There are 4 nested groupings, the coarsest first. Each group lies inside one group of the grouping before and may be the whole of it. The rows also spread widely along 10 directions, which tell nothing about the answers.
In the rows, 128 means zero.
Some rows, each with its group in each grouping after it:
[ 77 115 117 148 164  77 102 172 108 143 106 147 114 165 112 126 127 124
 145 119 161 198 150  96 152 102 105 145 133  98  64 118] | z684 z515 z735 kodol
[100 172  83 149 114  76 149 123 102 129 131 144 139 123  95 173 178 129
 169  84 101 129 118 166 142  89 129 141 121 113 102 143] | z568 z354 z117 loti
[ 93 135  97 158 116 121 179 159 137 132 123 170 122 144 130 131 170 121
 148 124  94 120 165 146 129 120 153 145  94  83 141 148] | z568 z354 z117 misi
[114 166 106  95 114 103 122 135 120 174 136  93 121 134 126 139  99 112
 212 112 109 176 107 143 155 119 190 122 121  86 138 154] | z684 z466 z188 bizu
[116 134 103 146 106 128 144 141 134 134 143 143 136 147 140 132 134 127
 151 109  96 130 135 169 128 114 141 167 117  96 131 149] | z568 z187 z142 tubaf
[126 119  72 206  70 111 123 104 150  55 132 180 156  90 182 189 145 145
  86 120 110 100 168 190 156  91 148 161  99 126  73 140] | z568 z187 z899 gid
[100 132 116 175 136 146 136 160 136 137 169 153 149 136 189 130  82 139
 130 139  85 153 165 220 125 106 136 198  89  60 105 138] | z568 z187 z899 lov
[168 137 107 173  94 163 125 120 166  85 154  94 128 118 148 147 126 131
 143 130 104 130  77 189 169  89 162 157 122  88 117 150] | z568 z401 z512 peg
[120 128  88 129 130 129 106 118 119 158 162 139 116 152 147 117  79 133
 123  75  95 143 167 163 118 114 122 154 126  76 123 121] | z684 z515 z762 Risil
[153  91  84 129  92 147  63 108 171 106 134 113  91 164 180 118  95 109
 137 141 153 137 126 113 166 125 144 139 141  99  85 132] | z568 z354 z141 Tobud
[131 123  66 151  77 173 154 116 150 122 174 170  98 131 199 127 106 113
 151 149  86  92 153 177 135 112 171 154 109  80 118 150] | z568 z401 z512 Piro
[109 133 120 192  75  96 189 143 145 106  78 114 142 124 159 156 169 103
 182 165 134 177  96 129 177 103 161 154  79 129 105 178] | z684 z466 z188 siki
[128 140 116 149  91  68 152 126 124 118  76 100 159 134 103 146 158 128
 152  71 123 177 115 124 140 125 126 128 113 130 165 148] | z684 z515 z762 Zuten
[127  95 113 183  94 158 173 141 153 131 131 145  99 182 188  94 131 105
 147 154 112 136 124 145 133 121 103 199  99  90 119 154] | z568 z401 z932 vur
[130 119  98 204 105 114  88 116 144 102 125 125 112 114 124 174 151 138
 102 123 145 152 109 161 185  84 134 165 105 110  63 145] | z568 z187 z942 dol
[ 64 130 101 101 143  99 144 179 117 146 146 172 129 171 179 110 100 102
 210 161 125 156 172 130 120 128 148 143 124  81  93 132] | z568 z354 z141 supu
[104 140 127 168 122 105 111 153 144 111 124 162 167  90 151 168 104 165
 110 108 106 168 209 191 132 133 192 129  78  74 144 133] | z568 z401 z932 mumit
[130 132 110 105 134 137 152 154 147 122 137  90 114 166 112 110 138 102
 192 128 103 127  71 106 162 101 162 139 161  87 124 152] | z684 z466 z801 Kevi
[125 133  97 197 116 113 111 130 154  77 127 133 118 111 119 176 173 128
 122 143 146 132 115 143 188  74 152 140 117 105  50 138] | z568 z354 z841 pur
[109  99 134 159 161 150 137 186 165 105 126 139 127 157 124 111 133 138
  94 126  94 132 161 119 147 113 162 151 126  58 123 135] | z684 z466 z188 siki
[107 123 117 112 159 129 115 185 157  91 144 137 150 146 146 121 117 127
 155 141 109 139 155 135 142 115 170 130 148  70 110 122] | z568 z354 z117 loti
[138 124 114 105 185 143  53 155 149 131 162  96  93 174  60 119 121 144
 107  74 120 126 110 119 154 105 141 129 173  51 109 111] | z568 z354 z141 supu
[114 163 106  97 151  85  97 160 125  96 144 100 152 135 104 157 130 119
 198 121 128 150  98 142 162  94 171 114 162  97  90 132] | z568 z354 z141 Tobud
[ 87 116 141 159 177 107 100 206 148  70 131 138 146 135 155 143 118 125
 166 194 164 183 136 125 179  89 163 139 139  83  36 124] | z568 z401 z932 mumit
[119 102  93 173 152 161 114 146 146 128 163 146  60 189 103 112 158 123
 100 122 121  97 114 123 155  84  96 176 140  65  65 127] | z568 z354 z141 supu
[130 100 131 148 136 108 101 157 170  46  99 122 170 120 120 147 140 151
  78  94 110 138 166 114 155 115 167 119 146  98 118 125] | z684 z466 z188 bizu
[103 137 142 125 146  82 143 185 126 113 103 114 175 148 106 132 147 134
 163 100 104 174 123 139 130 126 137 148 130  98 149 140] | z568 z187 z942 dol
[127 153 129 144 136 114 129 137 136 137 124 108 152 119  74 153 136 160
 111  51  74 150 135 170 138 110 161 139 109  74 166 141] | z684 z466 z801 Kevi
[132  76 100 168 109 132  58 122 174  78 124 149 123 146 197 126  92 130
  86 139 162 155 178 125 154 119 123 153 126 101  53 113] | z568 z354 z841 pur
[130 108 139 189 115 117 110 159 177 100  75 111 124 134 103 150 170 145
  97 127 150 169 138 113 167 131 159 127  85  89 135 147] | z568 z354 z141 Tobud
[111 163  78 147  83  60  86 115 119  75 136 144 186  73 187 207  98 129
 180 136 142 167 140 200 169  90 175 133 116 138  53 140] | z568 z187 z899 gid
[ 97 127 111  91 136  63 122 169 122 113  93 135 159 147 110 127 128 127
 165  94 131 167 171  82 131 140 163  91 152 105 151 122] | z684 z515 z762 Zuten
[112 122 102 114 157 131  68 163 139 155 147 108  83 151 127 121  81 116
 169 147 156 178 126 104 179 104 183 119 141  64  86 125] | z684 z515 z735 kodol

New rows, each followed by its group in each grouping:
[132 139 117 133 106 137 175 166 163 103 126  88 127 160 140 119 159  91
 214 170 110 131  67 130 162 112 174 141 123  90 141 168] | z568 z354 z141 Tobud
[109 122  91 158 105  77 149 131 119  98  98 136 129 145 125 145 170 108
 153 116 144 146 120  96 158  96 113 133 133 137  85 143] | z684 z515 z762 Risil
[120 142  74 157  83  97 137 106 134  89 130 150 134 100 132 179 157 128
 132 103  98 104 143 149 163  89 176 125 121 120  95 149] | z684 z466 z188 bizu
[152 119  88 117 121 169 134 133 166  82 170 124 134 139 139 123 115 127
 112  93  48  67 134 155 139 101 186 140 165  69 143 138] | z684 z466 z188 siki
[133  91  92 138  92  90  61 122 157  54  92 150 140 124 162 155 124 135
 115 128 177 156 165  89 166 125 151 103 152 134  71 121] | z568 z401 z512 peg
[106 149 104 127 133  95  96 124 121 121 147 132 163 112 141 161  86 144
 144  87  99 163 151 183 143  96 155 143 128  94  92 126] | z684 z466 z801 Kevi
[ 78 142 108 172 128  62 149 145 106 113 102 145 137 135 110 165 173 117
 170 133 146 176 107 120 170  74 109 153 117 132  39 146] | z684 z466 z801 Kevi
[121 136  95 134  94  90 125 136 154  69 110 145 169 106 140 169 149 136
 139 109 109 122 167 147 143 127 191 103 116 108 141 141] | z568 z354 z141 Tobud
[130 135 128 147  80  78 164 128 134  91  83  94 190 152 170 131 149 108
 192 107 118 188  89 153 128 126  85 171 117 151 130 151] | z568 z354 z117 loti
[125 149  95 166 119 101  87 109 118 115 156 152 149 104 131 177 109 157
 111  70  99 144 160 209 138  94 135 157 115  95  95 125] | z568 z401 z932 vur
[118 157 127 156 123  99 167 164 131  45 145 124 210 114 167 158 132 128
 182 131  89 151 105 204 136  82 135 164 139 113 100 138] | z568 z401 z512 peg
[122 134  84  93 142 107  64 140 142  89 150 114 126 140 138 144 112 113
 184 140 148 141 110 116 176  92 166 113 180 102  54 120] | z568 z354 z117 loti
[129 130 108 122 138 109  97 134 127 144 127  98 112 155 109 124 112 125
 149  93 133 168 120 115 153 112 138 128 139  90 119 129] | z684 z515 z762 Risil
[119  97  96 140  97 123 159 154 171  51 109 170 158 144 179 124 154 117
 127 133 100  99 181 121 128 132 153 137 134 111 132 137] | z568 z354 z117 misi
[136 107 102 184 112 118 175 149 160  31 105 142 150 133 105 143 202 133
  85 103  98  82 129 111 155  90 137 133 144 115 126 139] | z684 z515 z762 Zuten
[125 148 115 161 134 137 132 152 153 108 150 128 139 120 108 156 142 149
 117  97  83 116 139 188 142 105 172 141 105  63 142 139] | z568 z354 z141 supu
[118  92 117 178 119  94  96 138 149  82  93 126 127 169 140 133 152 122
 115 123 168 166 121 104 159 110  77 161 130 126  56 128] | z568 z354 z141 supu
[109 125 121 153 100  75 155 147 134 111  77 127 152 153 139 132 165 115
 170 121 140 175 130 113 135 130 111 149 108 127 122 144] | z568 z354 z841 pur
[ 74 189 102 122 124  18 120 134  75 117 122 143 208 113 126 190 129 137
 197  71 112 190 148 199 116 101 116 138 118 133  91 127] | z568 z354 z141 Tobud
[153  95  93 136 113 123  66 120 176  45 124 130 140 133 132 147 133 145
  74  87 123 100 154 120 152 119 152 115 157 105 107 117] | z568 z354 z141 supu
[107 104 120 118 166 110 109 184 136 101 124 131 129 172  98 113 150 127
 133 114 123 136 128  95 144 113 128 145 169  88 104 125] | z568 z187 z942 dol
[142  86 115 129 154 174 110 166 169  75 171 139 125 179 168  91  97 122
 118 133  94 103 139 139 132 109 129 171 174  66 100 119] | z568 z401 z932 vur
[100 166  86 131 131  80  84 120  92 150 152 155 138 113 115 171 104 150
 153  78 116 169 156 188 132 101 135 135 126  97  87 124] | z568 z401 z512 Piro
[126 130 122 183 172 147 110 173 163  78 151 116 124 109  88 159 144 149
  90 127 114 127 128 148 186  69 184 127 125  56  92 130] | z684 z515 z762 Risil
[113 159  68 127  85  67 135  89  93 140 126 138 139 129 118 164 144 122
 163  62  93 131 125 151 136  97 130 139 137 135 108 147] | z684 z466 z188 siki
[161  94 149 154 141 158 105 159 185  93 116  82 135 175 124  94 126 135
  95  99 113 151 114 126 136 128 114 166 138  73 146 125] | z568 z354 z841 pur
[105 164  97 107  98  55 117 129 110  93 129 137 208 108 159 174 111 131
 190  90 104 162 146 187 125 111 152 137 142 140 112 137] | z568 z187 z142 tubaf
[113 110 145 183 160 101  73 160 162  49 111 112 173 112 139 167 115 151
 103 139 154 194 132 144 188  78 143 147 127 102  34 122] | z684 z466 z801 Kevi
[115 110 118 177 131 135 144 170 162  57 134 167 147 122 147 144 150 144
  99 135 100 106 174 151 145 107 167 144 121  80 113 132] | z568 z401 z932 mumit
[ 87 102 114 162 150 127 131 192 151 139 109 180  92 155  93 125 166 144
  92 133 125 123 189  92 145 133 170 131 106  57 134 136] | z568 z187 z899 gid
[109 128 104 136 154  87  68 146 128 132 112 124  96 154  53 152 166 142
 118  84 159 154 126  94 166 108 130 114 143  94  85 125] | z568 z354 z141 supu
[130 124  95  72 150 132  71 149 136 142 161 133 100 158 111 113  91 135
 148  90 112 120 160 112 132 135 182 108 172  60 140 118] | z568 z401 z932 mumit
[139 122 111 141 148 172 146 167 158 114 168 130 101 160 111 111 141 125
 136 123  80  90 114 144 145 102 168 153 143  52 142 142] | z568 z401 z932 vur
[ 94 122 117 118 160 121 136 190 125 164 117 143  78 182  79 104 158 117
 171 136 140 153 128  74 145 126 143 123 141  69 124 139] | z568 z401 z512 Piro
[ 88 151 127 179 174 116 181 187 122 107 147 149 152 130  96 144 161 138
 128 113  80 132 145 171 139  77 143 155 111  67 114 134] | z684 z515 z762 Risil
[142 125  85 149  90 115 125 120 162  57 131 135 149 117 158 154 148 119
 137 124 115 104 133 140 155 102 165 129 141 114 100 138] | z568 z354 z841 pur
[ 81 123  95  95 142  82  58 161 121 133 137 160 139 144 162 140  77 126
 175 139 159 182 183 124 146 124 163 124 148 101  61 119] | z568 z187 z142 tubaf
[ 86 126 110 102 190 119  70 181 116 162 167 155 117 158 110 121  85 144
 128 100 106 155 178 147 126 116 149 145 148  46 103 110] | z568 z187 z942 dol
[ 91 158 115 138 132 112 152 161 101 173 147 119 117 163 157 121 106  99
 242 163 134 201  85 166 144 100 115 177 113  94  81 152] | z568 z401 z512 Piro
[120 147  84 171  76  68 132  87 101 141 105 161 133 121 104 172 168 146
 116  44 106 139 157 163 122 120 108 148  96 130 138 145] | z568 z401 z932 vur
[129  94 122 135 169 165  74 167 169 105 158 117 118 153 158 103  62 135
 103 134 124 155 164 134 154 110 161 143 142  49 100 113] | z684 z515 z762 Risil
[110 102 123 180 146 120  77 155 145 124 120 140  97 153 131 137 120 135
 118 143 168 181 144 121 168 105 126 157 116  85  59 127] | z568 z401 z932 vur
[123 112 113 134 130 103  70 149 149  86 122 136 140 128 153 145 101 140
 134 127 150 162 163 125 158 121 164 123 142  98  90 122] | z568 z401 z932 mumit
[124 144  89 146  92  93 123 107 106 148 118 125 111 146 126 145 141 121
 174 100 136 168 101 143 146 109 103 153 123 125  99 148] | z568 z401 z512 Piro
[157 114 113 151  98 154 126 134 172  93 133 117 121 132 148 129 129 135
 120 116 101 115 132 146 149 128 175 140 120  82 159 146] | z568 z401 z932 mumit
[106 112 102 143 118 127 110 167 160 105 130 144 123 128 168 141 116 116
 159 178 140 150 148 131 169 114 194 134 114  86  94 144] | z568 z187 z942 dol
[111 155 117 177 121  96 200 165 128  58 125 114 183 121 138 155 169 112
 182 138  98 138  84 168 159  68 136 158 128 120 101 152] | z684 z515 z762 Zuten
[154 116 129 173 134 184  84 150 180 102 172  88 133 135 183 127  63 139
 115 147 108 156 105 207 162 100 155 191 113  55 100 138] | z568 z187 z899 gid
[113 113 104 173  90 132 168 142 139 131 129 144 103 167 194 111 129  98
 186 173 131 150 117 140 144 114 117 183 103 105  93 157] | z568 z401 z932 mumit
[161 116  97 106  97 153 157 132 167  87 135  95 122 159 136 106 144 104
 154 106  74  84  93 108 150 116 170 134 167  97 159 153] | z684 z466 z188 bizu
[122 117 146 205 142 168 142 178 166 112 143 119 114 143 155 124 123 134
 128 167 119 161 120 175 162  99 146 185  88  57 103 147] | z568 z401 z932 mumit
[119 144 106 163 131 121 156 136 111 124 158 115 139 151 141 127 121 118
 155 101  89 147 103 180 136  80  98 183 124  95  97 137] | z684 z515 z762 Risil
[119 110 110 150  97  87 173 160 156  30  85 129 172 124 164 143 168 100
 167 159 138 134 127  90 167 106 164 113 138 138 108 148] | z684 z515 z762 Risil
[128 134  88 156 127 147  85 122 152 142 154 139  95 128 121 147 118 144
 109 101 111 132 156 169 156 107 163 141 107  64 111 132] | z568 z354 z117 misi
[ 77 152 105 170 137 106 130 161 130 116 144 170 151 106 156 169 125 138
 152 146 115 160 176 188 150  96 168 145  88  79  79 134] | z568 z354 z117 loti
[138 111 101 129 113 152 141 144 155 105 148 106 124 164 179  99  95 102
 168 141 109 135 111 134 149 108 147 154 146  88 121 140] | z684 z515 z762 Zuten
[108 114 123 147 190 138 101 173 124 128 157 146 110 176  87 111 130 151
  98  90 105 138 143 141 128 100  94 165 156  59  92 111] | z568 z401 z512 Piro
[134 150 102 117 155 132 117 152 142  85 165  95 144 132 100 148 128 126
 154 104  80 108  87 152 168  73 184 132 177  78  98 137] | z684 z466 z188 siki
[107 121 135 172 129  97 163 180 147  80  88 115 152 138 131 137 162 115
 157 145 135 171 112 110 165 101 148 139 117 110 115 146] | z684 z515 z735 kodol
[137 110 116 129 103 124 120 152 170  60 112 135 170 119 176 137 112 135
 136 132 116 145 163 136 141 138 181 116 133 101 143 136] | z568 z401 z512 Piro
[ 87 109 112 146 157  94  73 152 127 128 125 171 129 155 124 136 113 152
  91  88 136 163 201 136 125 123 110 142 120  82  82 107] | z568 z354 z141 supu
[130 117 125 164  73 112 118 137 170 106  91 128 168 107 171 157 117 146
 126 121 126 175 169 163 144 150 187 135  78 109 162 153] | z568 z187 z142 tubaf
[ 87 167  62  93 132 103 146 144  90 131 189 178 130 137 146 143 117 110
 215 126  88 106 143 167 126  90 156 134 161  92  84 133] | z568 z401 z512 Piro
[135 138 145 143 126  92 101 166 163  49 109  90 212 104 138 167 126 145
 148 116 125 177 113 170 160 107 172 135 136 117 118 139] | z568 z187 z142 tubaf
[102 119  96 193 125 104 157 136 115 136 111 160  99 156  85 136 183 134
  97  88 120 129 144 119 145  95  96 158 112 101 105 137] | z684 z515 z762 Zuten
[ 94 147 109 114 149 126 150 184 128 139 157 144 110 147 127 124 129 111
 206 160 111 130 131 133 148 109 191 131 134  64 117 145] | z568 z401 z932 mumit
[ 98 115  75 147 113 110  97 129 141 141 121 186  96 130 124 150 144 141
 105 109 131 125 204 115 145 128 166 111 107  86 104 129] | z568 z354 z117 loti
[141 112 124 150  99 113 153 140 166  41 105 132 212 136 177 126 136 140
 105  77  70 128 165 176 105 135 112 163 128 120 162 129] | z568 z354 z117 misi
[116 141 105 102 140 150 122 185 158  89 171 116 130 128 187 128  85  96
 235 217 133 148 101 144 180  96 222 121 154  70  79 145] | z568 z401 z512 Piro
[112 149 125 101 149 103 134 164 116 110 162 119 175 155 160 117  88 124
 199 106  85 157 125 181 112 111 125 165 158  90 119 126] | z568 z401 z932 mumit
[123 145  84  95 111 103  79 137 155  85 139 123 153 100 166 163  97 121
 185 145 134 146 147 143 171 115 220  92 144 100  97 132] | z568 z354 z117 loti
[101 133 113 116 101  62 103 144 136  75 111 127 201 125 210 151  84 116
 195 138 144 191 155 159 135 129 144 133 125 131  87 129] | z568 z354 z141 supu
[135 131  69 145  81 138 155 113 140  94 158 166 124 131 159 141 141 121
 143 116  84  82 141 162 133 106 158 141 135 101 125 142] | z568 z401 z512 peg
[105 151 134 164 142  79 139 162 125  72 122 126 220 102 138 165 116 157
 122  80  87 175 164 201 126  99 139 146 114 100 130 123] | z684 z515 z762 Zuten
[145 146 104 161  93 135 127 112 152 134 140 113 134 122 149 143 118 134
 138  97  96 143 130 189 136 118 153 155  93  85 148 144] | z568 z354 z841 pur
[129 124  81 169  85  80 119 106 137  54 104 125 142 131 144 168 183 109
 157 127 153 135  87 121 178  78 102 147 150 160  40 141] | z568 z354 z117 loti
[133 126 103 112 131 155 119 169 161 108 147 103  90 153 139 116 125  99
 204 186 144 136  79 102 185 104 195 119 154  76  98 150] | z568 z401 z512 Piro
[107 144  79 142  87 104 132 128 141 151 108 148  92 120 123 157 160 116
 174 137 140 143 146 120 168 126 194 107  90 100 125 158] | z568 z354 z117 misi
[124 104 135 158 152 102  81 156 157  29 122 117 205 138 170 141 108 147
 106 109 126 171 142 168 142  96  95 169 157 114  59 106] | z568 z354 z117 loti
[101 170  82 102 126  97 137 137 116 113 164 128 149 113 147 160 108 107
 219 139 100 136 109 165 164  78 190 127 146 102  78 146] | z684 z466 z801 Kevi
[135  82 114 168 141 156  98 151 169 107 123 126  84 185 110 109 154 130
  84 120 132 122 132 101 154 115 114 156 133  74 101 129] | z568 z354 z141 Tobud
[152 103  92 115 134 166 104 153 168 102 152 107  85 164 101 112 147 115
 129 125 111  85  94  97 170 109 175 132 173  73 128 141] | z568 z187 z942 dol
[ 91 114  94 158 119  72  71 125 126 112 110 177 141 128 142 164 123 150
  96  94 144 162 209 144 133 123 126 132 106 108  76 115] | z568 z354 z141 Tobud
[149  92  87 151 112 167  66 118 173 146 141 118  48 167 148 109 109 111
 125 149 168 141 123  95 178 117 149 143 128  73  77 132] | z568 z354 z841 pur
[107 113  67 113  95  95 115 124 142  96 111 154 104 133 140 149 148 102
 172 152 155 119 135  66 184 103 184  98 152 127  64 145] | z684 z466 z801 Kevi
[112  78 114 116 145 142 110 179 174  73 125 142 139 163 178 100  99 114
 128 158 118 130 170  85 151 123 177 128 162  81  94 126] | z684 z466 z188 siki
[110 109 129 188 148 153 107 165 149 172 132 140  68 159 114 120 125 139
 115 141 140 170 148 134 158 117 144 164  86  49 106 139] | z568 z401 z932 vur
[148 107 109 111 106 120 123 136 163  57 118 107 171 157 168 115 128 115
 151 104 103 126 119 127 132 128 125 145 165 118 131 131] | z568 z354 z117 loti
[130 161 118 168 121 123 113 130 141 152 127  93 121 105  86 172 133 149
 129  94 101 167 110 172 174  98 194 133  90  74 136 156] | z684 z466 z188 siki
[ 83 179  97  94 155  82 161 182 115  83 157 145 182 123 121 156 151 116
 218 126  84 119 131 165 137  88 181 119 159  96 107 135] | z568 z354 z117 misi
[ 99 145 135 147 142 132 143 167 136 198 133 130 117 157 130 110 106 132
 158 115 101 188 161 167 113 142 149 161  73  44 164 139] | z568 z354 z841 pur
[125 155  91 114 113  97 143 126 110 141 136 106 132 147 114 131 128 116
 183  84 103 146 104 141 139 107 141 132 143 105 145 142] | z684 z515 z762 Zuten
[148  78  76 135  93 150 119  98 154  81 148 148 120 176 181 100 111 117
  89  86  81  82 152 125 125 112  98 173 168 111  98 126] | z684 z466 z188 bizu
[ 71 152  86 169 123  78 135 142  97 106 147 197 157 106 159 179 127 139
 157 130 118 153 178 189 134  86 130 149 109 110  54 129] | z568 z401 z512 Piro
[123 127 129 110 167 124  96 182 153  50 161 122 178 133 158 132  90 136
 154 133 105 136 141 158 144 102 170 136 175  78  96 115] | z568 z401 z932 mumit
[119 150 107  96 120 101 125 134 118 196 108  93 101 161  80 121 130 120
 181  77 108 169 107 105 143 133 164 124 127  87 167 153] | z684 z466 z188 siki
[129 133  99 137 136  75  54 127 126  70 131 125 147 116 112 177 131 139
 138 103 154 154 120 135 176  85 138 123 166 123  47 119] | z568 z401 z932 vur
[123 114 103 188  62  98 170 123 152  71  84 125 150 146 196 141 171  94
 179 164 147 161  95 133 160 107 100 172 103 154  77 160] | z568 z354 z117 loti
[110 129 101 149 136 106 123 150 125 139 118 125 103 149  93 134 145 127
 139 110 136 154 129 106 161 104 145 127 128  89 111 136] | z684 z515 z762 Zuten
[ 86 131 111 186 109  92 177 151 114 151 102 170 131 142 114 145 177 136
 124  97  97 149 160 157 119 123 113 173  73 100 146 154] | z568 z187 z942 dol
[116 151  56 178  77  82 174  89 105  84 139 176 157  99 131 183 173 133
 115  64  74  82 160 182 130  81 126 144 114 134 112 143] | z684 z515 z762 Risil
[ 89 110  96 180 151 124  98 160 146  75 156 187 136 128 157 159 128 142
  92 144 122 120 192 166 151  86 145 151 118  75  42 116] | z568 z354 z141 Tobud
[138 133 103 131  74  89 116 127 167  55  91 110 182 100 173 166 134 121
 169 131 135 157 132 137 163 128 188 106 122 134 126 147] | z568 z354 z117 loti
[110 174 130 147 144  73  93 155 128 118 109  87 164 103  91 184 142 143
 178 112 144 206  98 164 177  97 166 121 110 102  98 139] | z568 z354 z117 loti
[ 73 152 100 110 154  65 156 185 117  72 126 170 181 132 118 150 170 121
 182 118 102 123 162 132 131  99 154 117 158 110  97 128] | z568 z354 z117 misi
